The groups are shells around one centre, one inside the other: the same stretched ball of 7 dimensions in 8 sizes.
In the rows, zero is written as 128.
Known rows, each followed by its group:
[162 117 130 140 109 189  75 190 161  87 120 147 155 119  87] -> U
[113 104 113 138 110  89 175  89 141 149 124 155  90 125 110] -> W
[139 109 106 124  98 143 150 156 124  77 127 141 118 122 126] -> W
[110 102 119 113 171  98 157 116 108 168 139 126  97 160 124] -> B
[106  98 115 140 136  94 153 114 114 157 146 134 102 130 145] -> J
[132 137 126 125 127 146 129 162 177  73 129 103 122 115 132] -> J
[136 145 145 108 171 150 119 148 195 105 120 105  96 136  97] -> U
[134 121 121 140 121 147 113 172 158  88 131 115 147 118 129] -> T
[137 114 102 156  58 149 132 177 146  41 134 129 152  86 157] -> Q
[132  96 118 130 101 132 118 115 113 166 139 171 120 125  97] -> U
[151  96 111 167  48 165 108 166 133  78 131 175 138  84 124] -> Q
[105  90 111 124 139  81 160  87  98 201 137 153 110 154 106] -> G
[136 109 114 122 111 145 129 152 123 106 135 140 125 126 121] -> B
[124 116 132 119 167 130 112 140 141 155 137 120 124 147 109] -> T
[127 100 105 117 140 124 136 157 105 130 127 126 161 161 109] -> W
[135  94  99 148  63 144 123 160 104  95 143 154 155 103 141] -> J
[137 122 114 112 111 141 133 144 148 107 120 132 142 134  95] -> U
[135 130 130 117 156 146 131 161 166  89 123 111 105 135 116] -> T
[126 107 114 125 139 124 124 148 129 141 125 126 162 153  98] -> A
[146 113 113 132 104 142 144 154 155  84 104 148 132 132  87] -> Q
[140 130 130 138 127 158 109 173 178  78 125 115 131 114 121] -> T
[109 113 124 120 157 108 139 120 129 157 146 117 107 139 134] -> T
[101  84 101 134 132  79 169 107  83 171 146 140 116 146 144] -> Q
[129  84  97 129  86 111 162 111  90 148 126 179 122 138  98] -> A
[144 107 120 146 111 157 103 174 141  99 127 141 148 121 112] -> B
[ 95  92 104 115 159  74 179 103  80 175 151 124  98 158 151] -> W
[125 119 126 117 164 143 110 171 130 114 149  98 130 139 146] -> G
[100 116 134  94 227  87 152 104 127 203 137 102  90 186 106] -> U
[119  97 122 127 122  97 156  72 127 196 126 178  82 139  79] -> W
[148 107 102 125  75 159 124 167 118  82 128 150 156 119 112] -> A
[141 101 106 161  52 151 115 159 132  86 135 160 152  90 131] -> J
[153 123 126 143  88 184  85 185 161  68 136 136 143  93 125] -> Q
[158 118 121 141  90 173 121 177 165  52 111 150 122 108 102] -> G
[142 115  99 124  82 146 144 167 134  64 119 133 158 124 116] -> W
[125 132 139 105 196 137 115 154 162 134 130  95 118 158 107] -> B
[157 137 131 123 113 174 103 170 196  77 102 132 150 125  67] -> A
[123 100 120 136 137 132 112 149 112 145 149 133 129 131 135] -> G
[143 118 116 152  86 143 135 156 175  73 108 144 137 109 101] -> A
[124 112 104 147  90 127 151 160 135  66 139 120 128 102 165] -> G
[111  95  98 135 104  95 169 119 103 131 139 140 123 129 142] -> J
[143 117 114 143  76 163 104 172 146  75 138 136 154  96 133] -> J
[120  95 105 143 107 116 135 141 107 132 142 139 144 126 136] -> T
[148 123 116 148  84 171  98 194 164  52 128 122 170 100 128] -> G
[130  85 109 140 119 115 143 128 107 153 121 167 128 147  93] -> A
[148 105 113 135 112 151 133 166 136  87 112 151 130 133  98] -> U
[148 124 122 138  87 156 119 151 177  86 112 148 139 110  87] -> J
[133 144 136 114 166 156 116 180 180  70 133  82 117 128 138] -> G
[163 126 123 129  75 190 102 178 164  52 123 149 131  97 104] -> W
[137  82 111 137  98 127 133 118  99 163 126 188 119 136  85] -> Q
[139 123 118 123 130 158 128 186 142  56 135 107 122 121 148] -> A
[111 130 128 115 178 115 143 145 154 116 141  86 105 141 147] -> B
[143 111 113 138 110 150 121 174 145  85 118 133 155 128 108] -> T
[142 100  96 146  43 136 154 140 126  78 120 171 136 101 115] -> Q
[135 116 132 123 139 137 118 126 157 150 120 148 115 139  77] -> T
[124  93 103 140  98 125 135 146  96 121 147 144 136 120 147] -> B
[142 132 118 123 102 147 144 152 176  66 111 129 121 118 103] -> U
[113 131 140  87 214 107 144 108 157 179 126 104  90 178  86] -> W
[151 119 134 124 138 165 108 160 160 106 117 144 112 134  85] -> J
[158 116 113 147  76 184  99 205 150  37 126 135 162  99 128] -> B
[137 126 125 122 155 137 136 160 170  96 108 115 129 149  93] -> U
[112 120 120 118 158 102 156 122 148 138 128 112 113 147 118] -> B
[125  87 111 129 111 118 121 114  94 188 140 168 141 142  94] -> A
[138 119 104 138  69 141 143 158 153  61 122 134 148 105 125] -> Q
[161 100 105 158  45 181  93 190 133  63 124 167 177  95 108] -> G

New rows, each followed by its group:
[128 101 108 131 115 122 154 139 117 113 128 144 115 133 123] -> T
[168 112 109 166  37 203  83 222 152  12 128 148 178  74 136] -> W
[127 107 141 121 172 129 111 115 138 189 132 150  93 151  83] -> W
[151  81 109 165  43 151 110 134 117 131 123 208 140 100  85] -> W
[124 112 133 132 148 114 135 108 160 166 118 148 100 142  80] -> A
[133 124 115 143  91 139 134 154 169  73 125 125 136 103 128] -> G
[142 127 123 147  96 157 133 171 174  42 127 125 103  91 145] -> A
[132 143 138 113 180 153 104 179 182  93 129  80 137 142 120] -> Q
[112 103 129 118 172  98 156  95 123 184 135 144  68 153 108] -> U
[124 106 126 107 180 122 130 133 119 167 130 130 113 169  95] -> G
[138 121 129 131 116 150 109 144 160 120 129 140 127 118 101] -> T
[153 112 112 144  75 171  94 180 148  83 121 148 181 112  97] -> Q
[136 119 136 107 175 143 123 143 146 139 124 129  98 155  91] -> Q
[126 116 123 131 149 141 120 172 136  97 144 106 123 127 152] -> B
[146  94 119 131 102 145 116 128 120 154 120 184 126 135  69] -> G
[127 104 111 127 104 119 155 120 125 126 128 153 107 127 112] -> T
[162 104 113 157  49 182 110 179 141  50 126 173 125  83 122] -> W
[100 104 113 115 161  79 186  97 110 159 141 124  75 150 141] -> W
[132 112 108 121 130 134 137 168 126  95 127 116 151 143 123] -> J
[135 122 132 120 168 137 128 151 164 121 112 122 118 153  87] -> G
[160 121 122 146  64 186 101 176 166  53 124 155 130  86 112] -> G
[113 117 121 122 173  98 164 128 151 133 118 110 109 158 111] -> W
[146 100 115 152  69 147 128 136 141 106 119 180 117 104  96] -> T
[117  96 121 125 149 104 139 106 114 187 133 152 110 153  96] -> T
[130 126 117 121 143 141 122 179 152  86 128  95 159 139 127] -> G
[150 117 118 156  58 170 100 170 165  67 128 151 149  83 119] -> Q
[149  96 113 131 109 155 105 162 118 130 118 162 165 145  75] -> A
[116 128 123 135 149 133 127 176 151  76 150  81 124 115 179] -> A
[122  92 107 150  91 125 141 139 101 113 152 151 106 103 162] -> W
[150 102 115 144  64 164  99 150 132 114 130 175 149 103  96] -> G
[123 132 128 115 159 125 139 141 167 114 126 103 115 140 115] -> T
[137 131 129 123 170 157 113 196 165  70 126  88 136 140 132] -> U
[115 122 127 121 172 116 129 145 151 137 134  98 132 149 123] -> G
[132  95 103 154  59 126 142 129 123 112 130 170 132 102 120] -> T
[155 126 122 129  89 182  88 184 162  72 126 133 165 109 103] -> Q
[108 104 113 108 170  93 166 116 106 162 136 120 107 165 124] -> G
[154 123 122 124 102 168 107 163 163  92 114 145 148 125  80] -> T
[121  95 111 122 129 114 151 122  99 149 139 150 104 141 123] -> G
[154 105 119 142  72 158 109 138 151 121 111 182 144 116  63] -> G
[117  82 109 133 122 100 144 103  92 192 134 170 123 149  98] -> G
[130 120 135 117 153 137 107 130 153 162 129 134 126 144  85] -> Q
[156 121 123 145  85 179  83 182 170  81 119 143 172 107  91] -> A
[157 123 125 143  77 185  87 179 166  68 129 147 145  92 111] -> G
[126  87  92 151  58 124 143 144  91 106 146 159 145 103 151] -> Q
[135 121 123 132 134 156 112 184 145  77 140 108 132 119 147] -> T
[159 112 101 157  36 172 134 186 152  14 115 156 142  83 129] -> A
[141 105 125 127 147 144 111 155 137 139 117 144 140 153  79] -> U
[127 101 109 145  93 134 127 151 114 107 147 140 132 108 149] -> T
[ 98 124 123 107 196  93 158 131 135 141 145  78 105 157 154] -> Q
[159 125 120 146  91 180 113 198 176  29 111 132 141 103 114] -> G
[122 104 123 136 126 119 128 119 134 158 136 148 114 128 110] -> T
[158 116 127 148  88 179  88 176 167  83 118 155 148 106  91] -> J
[109 104 125 103 175  88 160  82 119 205 130 143  86 170  87] -> U
[120 108 115 143 117 122 129 144 132 121 141 127 133 119 140] -> T
[111 102 103 127 131 103 150 138 109 135 139 118 147 144 138] -> G
